There are 3 ways to turn a row about zero (a turn may also mirror it). The second row of each pair is the first, turned, with some noise.
Some pairs, each with its turn after it:
[-10   0  -2   2   5  -6]
[ 9 -2 -4  6  3  3]
(1)

[ 9 -5 15 -7 23  5]
[  9 -11 -11 -15   0  19]
(0)

[ 12  -5   3 -12 -27 -13]
[  6  14 -13 -16 -17  17]
(2)

[-3  7 -6  0 10  8]
[  7  11  -2 -10  -2   1]
(0)

[ -4   9   3   6 -15   0]
[ -1  -5  -4   4 -17   6]
(2)

[ -4  -3 -15 -14 -18  -3]
[-10   1  11   6 -20 -12]
(0)

[ 16   1 -21   7 -26   4]
[ -5   6 -13 -31   3 -15]
(1)

[ 11 -16 -27  -3  -3 -17]
[  1   9  -3  28 -24   5]
(0)

[  0   0   4 -20  -3  17]
[-12   5  16   5  10 -11]
(1)

[ 15   6 -25   4  -7  -7]
[ 24   2   6 -11 -12  -9]
(2)

[ 8 -3 27  0  9  4]
[-15   0  12  12 -15  12]
(1)

[ 15 -12   7   5  -2   4]
[-12  -5  -5   6   4  15]
(0)

[-1  5 -6 15 10 -2]
[ 9 -2 -4 -7  1 15]
(1)

[17 -2  1  0  7 -2]
[ 7  4 -9 -8  7 -9]
(2)

[  8  -1  13 -17   2  13]
[-14  -8 -10 -15  10   6]
(2)

[ 18 -10   1  -2 -19  -1]
[  0  13 -12 -17 -15  -2]
(2)

[ 1  9  1  1 14 -9]
[ 15  -1 -11  -1   3  -1]
(0)

[ 0 -1 -5 -4 12  2]
[ 2 -2  6 -1 12 -3]
(2)

[  0  -1 -22 -13   2 -19]
[ 23 -12  -3  -4   1 -20]
(1)

[14 20  7 -7  3  6]
[ -5  -2 -21 -13   3  -8]
(0)

[ 0 22  1 -9  6 -3]
[16 13 13  1 -3 -1]
(1)

New pairs. What belongs after each?
[ 5  4  8 -2  0  9]
[-7 -8 -9 -4  2 -1]
(2)

[  5 -16   4  -3  -7 -12]
[-1 21 -5 -3 -2  6]
(2)

[ 14  16 -18   1   6   2]
[  0  17 -20  -1  -8  -6]
(0)

[-9 23 -9 11 -1 -1]
[  8  16  -3  -3  10 -20]
(0)

[-7  1 -1  7 20 -5]
[ 4 -1  6 15 14 -6]
(2)

[12  4 -1 -1  8  9]
[ -2  -3  15 -10  -1   4]
(1)

[ 5  2  7 -4 17 -9]
[  8  -8  11   6 -11   6]
(1)

[-1 -4  7  0  2 11]
[-12  -4  -2  -2   2  -4]
(2)

[ 14  12   3  -6 -12   0]
[-15  -4 -13  -1  -1 -11]
(0)

[ -3 -14  -7  -1  -3  -2]
[ -3 -11  -8   0   5  -7]
(1)

[ 9  1 -2  7 -3  6]
[  2  -2  -4  -3  -6 -11]
(2)

[ -9 -13   2 -27  -3 -12]
[ -4  15   6 -11  12  25]
(2)

[ 0 -4  3  0 -5 -1]
[-4 -4  4  3  2  1]
(0)

[  0  -1 -26  -3  10  -1]
[15  1 21 -8  5 -8]
(2)

[ 4 -3  5 -7 16  3]
[ -1 -10  14   5  -2   5]
(1)

[-4 27  1 -3 -9 12]
[ 5 29  8 -5  7  0]
(1)

[-3 -2  0 -1  1 -1]
[ 1 -1 -2  2  2  0]
(1)

[  2  17 -14   6  25  11]
[ 10 -23  10   4  15 -18]
(2)

[-17 -13 -25  -9   6   4]
[-2  6 34 -5  5  2]
(2)

[ -1   3 -20   7   7  12]
[  5  -9  16  -1  -3 -16]
(2)

[  0 -20  -2   7   5 -20]
[ 5 27  4  9  5 -2]
(2)

[-14  -1   0  -1  -2   2]
[-7 -1  9  5 -2  7]
(2)

[ 10   8  -8  15 -16 -10]
[-10   9  -6  18   9 -12]
(0)

[ 9  3 -4 -6 15  6]
[ 4 -7 18 -5  2  2]
(1)

[ -1  -3 -13  -4  -3   5]
[ 1 -3 -1 -7 11 -7]
(1)

[  3   4  12 -11  27  -4]
[ 9 -9 22 14 -8  9]
(1)

[  7 -19  16 -18   6  -4]
[-13  17 -11 -11  18   8]
(2)

[-27   3  -4  -9  -3   3]
[  9   2  21 -11  -5 -13]
(0)

[  5   1 -14  27  17  10]
[  6  -6   9  12   1 -33]
(2)

[ 2 10  1 27  0 13]
[ -4  11  -5 -15   4  24]
(1)

[ -1  -6   4 -15   1  17]
[ -9  -5   6 -17  -8   7]
(0)

[ 0  9 -7  7  7 27]
[ -6  22  -3 -20   5   5]
(0)

[ -7 -18  15 -15   0   4]
[-15  -9   3  20   1  -8]
(1)

[-2  1  0  7 -1 -3]
[ 1  1  1  6 -4 -1]
(2)

[ -9  -2   0   1  -4 -12]
[ 8 -5  8  9  1 -7]
(0)

[  0   5   0 -26   5  -2]
[  2  -6   0 -14  15  16]
(2)

[12  1  2 13 -6 13]
[-16   8  -6   0  11   6]
(0)

[  1   1   5  -3 -27  -3]
[-10  14 -12  -1  -6 -17]
(1)

[18  3  0  7  7  5]
[ -3  -4  11 -15  -8   9]
(1)

[  1 -11   4  15 -22   0]
[-17   0  12  16  13   1]
(0)

[-14  -4   2  -1  -1  11]
[-16  -5   9   3  -1   2]
(2)

